Each cloud of rows lies close to a flat space through zero, with a little noise off it, and is much wider in some directions of that space than in others. After each cloud: how many dimensions does that space have?

[[ -24   10  -11   12    8    5   23   -8  -14  -38  -22   -2   20    8
    12  -27   36   21   -1   11   16]
 [  -6  -16  -36  -14   12   38    8   18   -4  -16   23   -9   -6   30
     9  -11   20  -18   12   -8  -10]
 [ -66   -1   -4    6   -6   24   28  -32  -34   21   55  -19   10  -13
    -4   27   24   13   25   53  -14]
 [  13  -23   44    6   21  -19  -10  -13   18  -41  -17   63  -48   42
   -10  -16    2    3  -21  -66  -20]
 [ -51    4  -40  -57   28    7   -6   13   11  -38   21  -15  -63  -13
    29   30  -16   -8   24   12   -1]
 [ -73  -41    8  -40   -7   15  -33   -2   11   42   39   -6  -83   43
    21  -11  -22   15   19   17  -28]
 [  67    6   80   43   -7  -56   37  -54  -14   27  -10   34    4  -74
    25   29   24   -5  -46  -30    9]
 [ -43    8  -32   -9  -19   54  -39   66   16   40  -26  -22  -21  104
   -58  -29  -38   41   11   43  -10]
 [-102  -18  -24   36  -49  -11  -47 -105    9  -24   19  -57   66  -35
   -46  -14  -65   32    8   19  -51]
 [  -5    9   -3   -7    3   54  -21   87  -16   44   -2   41    8   65
   -56   27  -21    0   13   22  -21]
 [  49   14   87   12  -25  -39  -10  -21   -4   13  -52   57   17   -6
    -3    3   26   27  -31  -33    9]
 [ -81    2  -12    6  -14   36   -5  -33  -17  -45    4   14   34   50
   -66    4    2   54   28   35  -37]
 [ -59   12  -40  -24  -14   89   -3   48  -15   -1   12  -30  -25   20
   -11   28   -7  -16  -16   31  -32]
 [  -2   43    9  -17    6   48   19   47  -28    1   -5   34  -18    6
   -20   21   22   -2  -14   -1   -1]
 [ -22    5   49   36  -18   22   17  -10   -2  -43  -24   32  -21   53
   -58    7    8   30  -29   32  -22]
 [ -52   22  -54  -76   -6   31  -12    7    0   13    8  -33  -57    1
    21  -13  -24   28   28   28   -2]
 [  21   12  -28    4   40   26   44   59  -22   42   20   -2   -5   -3
     2   17   36  -10    8   23   28]
 [ -19   -7  -27   15  -10   59   -3   45    2  -32  -57   13    7   71
   -70  -16  -27   36  -21   41  -28]
 [  32   12   80   52   -8   10   56   19  -59   72   -4   59    8  -28
     5   52   22   -4  -41   39   -6]
 [ -38   -1  -55   15   19   11   50  -45  -16   -1   81  -71   20  -32
    18  -11   51  -12   41   24   23]
 [  21    1   -6  -42    5   -9  -10   15   34   13   40  -26  -64   31
    -3  -20   -7   -8   35   12   23]
 [  -9    9   21    0   -5  -35  -16  -31    2  -17  -41   31   -5   22
    11   29  -14   33   -3  -16  -18]
 [ -17  -20   48  -11   -4   15   -9  -14    1   10    6   52  -43   58
   -46   22   16   39    3   -4  -30]
 [   9   21   33    5   12  -51   -9    8   -8   10  -47   23   31  -46
    41   29   22   10  -11  -12   33]
 [ -20    5  -70   11   28   -8  -25   35   11   44   22  -66   25  -46
    39  -10  -19  -43   -1  -39   22]]

15

[[  4 -40   2  37 -12  14   7  -2   1  11 -21  51 -34  10  -1   0  -2 -10
  -25   3   5]
 [ -4  10  22  -9 -15  51  10 -17  34   5 -48  11  -5 -26 -37  31  -3 -23
    2 -25  17]
 [  6  40 -12 -38   8 -17 -19 -10 -32 -34 -10   1  39   3   7 -12 -13  16
    6 -10  -8]
 [  9  50 -37 -22 -15 -38 -28   5 -67 -46 -21   7  24  45  33 -13 -10  -9
   10  14 -15]
 [ 20 -19  10  23   8  25   6  -1   3 -17  59 -12  17   8   6 -26  -2   3
   13  28   4]
 [ -6  13 -12   1   5 -17   3  11 -24  13  -4  45 -36  13  14   9   0   8
   -7  -7 -41]
 [-29 -15  -8   6  16 -10  -5 -13  -8  -6 -23  23 -21  15 -19   9   4   8
  -22   9 -13]
 [ -9 -23  12 -20  29 -46   4 -17  10  60 -36  -8 -14  -6  -2  47   8   9
  -20 -18  27]
 [ 32  20 -18  -9   0   6 -13  20 -54 -30 -30  77   5  20  27 -23 -23   5
  -19 -13   1]
 [ 21  13   2  12  -6  35  16  13 -19 -30  12  33  -4   3   9 -43 -16  -4
  -10   5  19]
 [-26   3 -10   0 -28   2   2 -16   7 -20 -42 -15  -5 -15  -7   3  -8   7
   -3 -13 -16]
 [  7 -53   0  -6  14 -56 -13 -29  -7  42 -77  25   2   6   7  27  -4   5
  -46 -19  60]
 [ 41 -12   9 -11  -9  16  11 -10 -19  29 -97  72 -11  -6  22  39 -30  -6
  -27 -44  38]
 [ 14  -7 -14 -23  23 -35 -21   4 -42  19 -77  71  -5  25  13  33 -10   2
  -36 -23  20]
 [  2  30  12  19  -2  51  18  -5   4 -51  88 -10  10   1 -14 -54  -2   0
   26  35 -28]
 [ 18  -9  -3   4  15   2   4  18 -22   2   7  26  -8   8  21 -11  -9   9
  -12   3   9]
 [ 22 -24   3  18  11   7   5  24  -4  29  10  29 -22  13  20  18   2  -7
   -2   5  -1]
 [  4 -34  -2  11  19 -38 -18 -19 -12   6   6  28  12  20  -3 -21   5   6
  -31  12  28]
 [ 35  17  -6 -18   2  -9  -4  -3 -42 -13 -22  46  20   5  31 -17 -25  14
  -13 -19  11]
 [-11  38 -10 -48  13 -57 -22 -12 -12  -2   5 -65  44   0   5   7   7  13
   19  -3   2]
 [ -6  45   5 -12  -6  33   0 -25  -4 -60  34 -32  37   5 -22 -24  -4  -6
   29  23 -13]
 [-23   2   7  15 -21  48  -4   8  49  -8  19 -22  -4 -16 -38  18  16 -20
   29   4 -38]
 [-21   2  -9   0  -7 -21  20   1  -8   8 -21 -30 -29   1  13   8  -1   5
   -5   4   1]
 [-21 -36 -11  39 -17  -7   9   8  10  -3  16 -10 -29  -1   6 -21   5   9
   -9  15 -18]
 [ 24  22 -14 -20   5 -27 -20 -26 -51 -52   2 -19  59  29  25 -31 -17   8
    6  22  25]]

11

[[ 12 -11  -1  -5   9  -2  -7   1 -14   4 -10  18   3  14 -21  15  -3 -14
   14  18   5]
 [-15   8   0   9  -9  -1  22   5  24  -8   9 -11   8  -3  12   1  -9  12
  -22  -6 -16]
 [-25  27   1  16  -4  -2  13  -4  56 -51  29 -19  34 -13  36  22 -18  33
  -30 -10 -43]
 [ -9  -7 -19 -25 -12   7   0  13 -19   2 -21 -30 -25   6  -7 -37  27  17
   -3  -9  28]
 [ 12  32  22  -4 -29  -9  26   4 -10  21 -52 -11  -3  31   2  27 -18 -24
   -3  12 -47]
 [-17  17   3  -6 -34  10  45  11   0  21 -20  -3 -24  41  10 -24 -10  -8
  -20  -9 -21]
 [-17  -7  -2   1 -17  16  21   4   2  20   9  -7 -22   6  10 -42   9   5
  -18 -15  13]
 [-21  10  -2   3 -15   6  23  11  23 -14   4 -18  -4   7  20 -13  -1  19
  -29  -6 -14]
 [-13  -2  -4  22  14   5   5  -4  29 -15  39  18  16  -6  17   7  -9  10
  -13  -1  -8]
 [  0 -16  17  15 -25  20  30  -5 -31  81  -4  13 -55  11  -1 -70  11 -36
    1 -29  29]
 [-29  21   9 -26 -74  27  85  27 -28  81 -58 -15 -79  91   5 -80   2 -26
  -27 -25 -18]
 [ 12   6   2  -7  -1 -10 -10  -1  -4  -7 -27 -13  18  -8  -5  30   0   1
    8  12 -13]
 [  6  -9  -7  -8   0  -7  12  18 -11  11 -22  17   1  33 -24  17  -2 -11
   -1  26  -3]
 [  4  28   9   7  11 -16 -13  -8  28 -41   4  -2  39 -14  15  56 -24   6
    2   7 -43]
 [ 23 -30  -3  24  41 -13 -39  -9   5 -20  31  34  37 -36 -24  44   0  -4
   13  25  20]
 [  2 -36 -14 -19  -7  18  -7   5 -52  44  -6  -4 -50   5 -23 -73  37  -5
   16 -20  67]
 [-20   4   3   3 -14  11  28   7   7  13  17  21 -22  35   9 -23 -17  -8
   -9  -9  -6]
 [ 15   9  11  18  22 -14 -17 -13  23 -24  12  18  38 -21   4  57 -22  -9
   11  16 -30]
 [ 17  -6  -7 -15   3 -14 -12  10 -21   2 -36   1  10  13 -28  29   6  -9
   14  26  -5]
 [ -8  11 -10  -6 -29  -5  32  19  13  -4 -40 -31   5  22  -5   8   6  21
  -30  13 -29]
 [ 19  -6   6  20   4 -15   5   4   6   7 -16  14  26   3 -17  41  -3 -13
   -6  26 -19]
 [ -4  -6   5  -6 -15  15  15   3 -27  36  -7   3 -40  21   0 -46   6 -15
    5 -15  18]
 [-23  49   1   2 -14 -11  11  -1  57 -70  -2 -51  41 -17  40  34 -14  46
  -30  -8 -64]
 [ -2  -4  -2  -2  20   0 -24  -6   1 -20  22  11  10  -9   2   8  -3   0
    9  -2  11]
 [ -8  -9 -12   0  12  -5  -6   6  19 -29  22  16  20   4  -9  16  -6  15
   -5  16   0]]

6

[[-67   3 -48 -14 -61  -3 -44 -18  38   7 -39  84  34  46 -21   8  31 -69
  -36  19 -41]
 [  6   9  13   6   4  11   2 -15  -7  -5   8  10  -3  16  -4   4   1  -2
   -4   2   1]
 [  6 -30 -13 -34  26 -14 -14  59  -1  16 -26 -34 -12 -41  27   2   7   4
   25 -42 -14]
 [-11  25  11  40 -27  10  16 -64   5  -9  26  19  25  38 -24  -8  -9   6
  -23  43  23]
 [ 38 -17  26   0  42  -6  27  40 -23   3  19 -69 -25 -50  24  -4 -15  52
   32 -29  27]
 [ 26  16  28  19  17   8  26 -26 -14 -10  26 -18 -11   7  -4  -3 -15  25
    8   9  24]
 [-11 -44 -25 -25  21 -30  -9  73   6  23 -15 -53  10 -75  29 -11  -4  18
   20 -43   6]
 [ 11 -25  -2 -16  23 -12  -2  49  -8  16  -5 -40 -17 -44  24  -4  -5  17
   28 -36  -2]
 [  7  46  26  33 -17  29  13 -78 -10 -24  15  50   1  64 -26   6   3 -15
  -24  47   6]
 [  7 -24  -6  -5  16 -19   8  41   3   8   2 -45  -1 -49  12 -14  -6  27
   18 -22  14]
 [ 38  32  35   7  17  29  16 -39 -25 -20  14  13 -30  36  -2  16   0  -4
    3   7  -1]
 [  9  -3   6  -6  11   0  -2  11  -6  -3  -7  -1 -13  -4   8   4   3   0
    4  -6 -11]
 [-28  -4 -22  15 -22 -14   5  -7  19  11  11  -7  36 -19 -11 -18 -10   8
  -11  13  23]
 [  6  -2   9  17   4   1  17  -6  -4  -1  14 -25   6 -13   6  -8 -18  26
    4   5  25]
 [ -3 -50 -21 -28  29 -34   2  86   4  29 -10 -76   5 -87  30 -17 -14  36
   35 -49  12]
 [  7 -12   1 -13  14  -4  -7  21  -3   3 -10 -14  -8 -14  12   2   7  -1
    9 -20  -6]
 [ -3   5   2  31   2 -12  26 -10   3   6  34 -36  20 -27  -9 -25 -25  40
    0  13  50]
 [ 16  -7   8  -9  18  -1   4  15  -5   3   2 -17 -15 -12  12   1  -5  11
   14 -18  -1]
 [ 10 -16   2   3  22 -12  10  29  -2   9  12 -52   2 -44  14 -17 -15  38
   22 -17  25]
 [  4 -20   2  -1  12 -13   9  23   3   6   5 -43   4 -35   9  -8 -15  28
   15 -16  16]
 [-32  30 -12  28 -54  17  -8 -73  18 -10   6  72  25  66 -36   2   7 -37
  -39  49  -5]
 [-75 -32 -60 -16 -53 -31 -38  24  51  28 -32  29  51 -16  -8 -13  16 -38
  -24   6 -19]
 [ 10 -24  -6 -21  21 -11  -6  47  -4   7  -6 -31 -14 -37  21   0   4   8
   20 -29  -8]
 [ 48 -16  28  -8  50  -7  26  44 -30   1  13 -68 -32 -50  26  -4 -17  47
   33 -35  17]
 [ 21 -34  -6 -28  35 -11   2  66 -10  13  -8 -56 -20 -58  31  -3  -1  19
   29 -41   3]]

3

[[  2  19  11  -3  31 -42  11   1  31 -34  37 -10  33 -50  -3  -1  39 -14
  -31 -44 -40]
 [  5 -10  -3   2 -16  28  20  19 -16  22   1   2  -5 -26   2  17  -1  -6
    9  24  17]
 [  9 -22 -47   3  19  -2 -33   8 -13   9  11 -27 -28  22 -12  27  18  -9
  -18   0 -14]
 [ -5   9  17   8  30 -12 -31  24  31 -27  18  10 -27  24   9  35  37 -17
  -17 -15   9]
 [-14  16  17  -5  28  29  24  14   2  -4   6 -21   8 -38   4  -6  33  25
   31  13  29]
 [ -3 -19   2 -14 -49 -11  28  -2  -1  19 -12  35 -11  11  -7 -24  -3 -29
    2 -30  36]
 [ 33 -10   9 -17  16 -75  30  30  30  38 -12  31  16 -36  41 -12 -17  -7
   14 -38  15]
 [ -3  -1 -30  27 -38  21 -19 -12 -14   6  -5   6 -17   6 -21  -4   3 -27
    2  15 -24]
 [-32  -2  -2  18 -35  24  17   3 -25 -21   3 -17 -13  -5  -9 -20   8 -21
   -9 -14  22]
 [ 15  30 -11  -3  46  16  21  -5  14 -23  11 -30  33  -9  28 -28  53   7
   -5 -37  16]
 [-46  16  15   2 -29  34   9 -22 -37 -31   4 -32   6 -10 -39  -9   1   7
  -20  32 -11]
 [-33  22   9 -10  -8  50  28 -11 -20  10  -4 -15   1 -30  -9 -32  13  15
   32  33  32]
 [  2 -22  13 -13 -44 -34   8 -18  14 -20 -15  17  18   9 -34   7 -20 -18
  -23 -12 -32]
 [ 56 -16 -18  12 -25  -3  -8 -25   2  31  42  78   2  14   6   1  -8 -18
    1 -44 -19]
 [ 20  15   8 -36  24 -31  35  29  27  22 -28  -6  15 -39   4  24  40 -17
  -11  21  12]
 [-28  15   6  41 -18  63   3  -5 -49 -45  36 -26  -5  -2 -27   4  34   9
  -10   2   2]
 [-26 -15  37   6 -44  22 -18  -4  25 -12  -7  30 -18  13   7  -4 -77  -6
   22  31  -4]
 [ 26  -5 -16  14 -17  14   6  -4  11  13   8  19  14 -27  32 -20 -29 -12
   17 -10 -15]
 [ -8  -1   5  21  -1 -64 -20  36  16  27  -9  34 -37 -15  22 -12 -20 -18
   18 -15  10]
 [ 13 -19  16 -21  45  -1 -29  42  55  15 -13   5 -26  14  35  60 -22   9
   18  40  16]
 [ -3 -21  21  -9  -9  27  -1   3  66 -29  23  27  -2   3  10  10  -6 -14
   21 -20  14]
 [ 10   8 -16  20  18  26 -35  -4 -21  -1 -16 -26   3   8 -36  45  20  32
   15  64 -38]
 [ -6 -20  15 -17  38 -13  -7  29  62 -38   6 -12  -3   0 -18  52  53   9
   12 -15  10]
 [ -4  -6   3  32 -22 -13  16   6 -81   7   3  -6   4  -6 -17  -3 -19  23
  -14   0  -5]
 [  7  -5 -30  25 -36  38  42   8 -36  11 -25 -10  11  -5  22 -41  10 -15
   18 -20  41]]

13
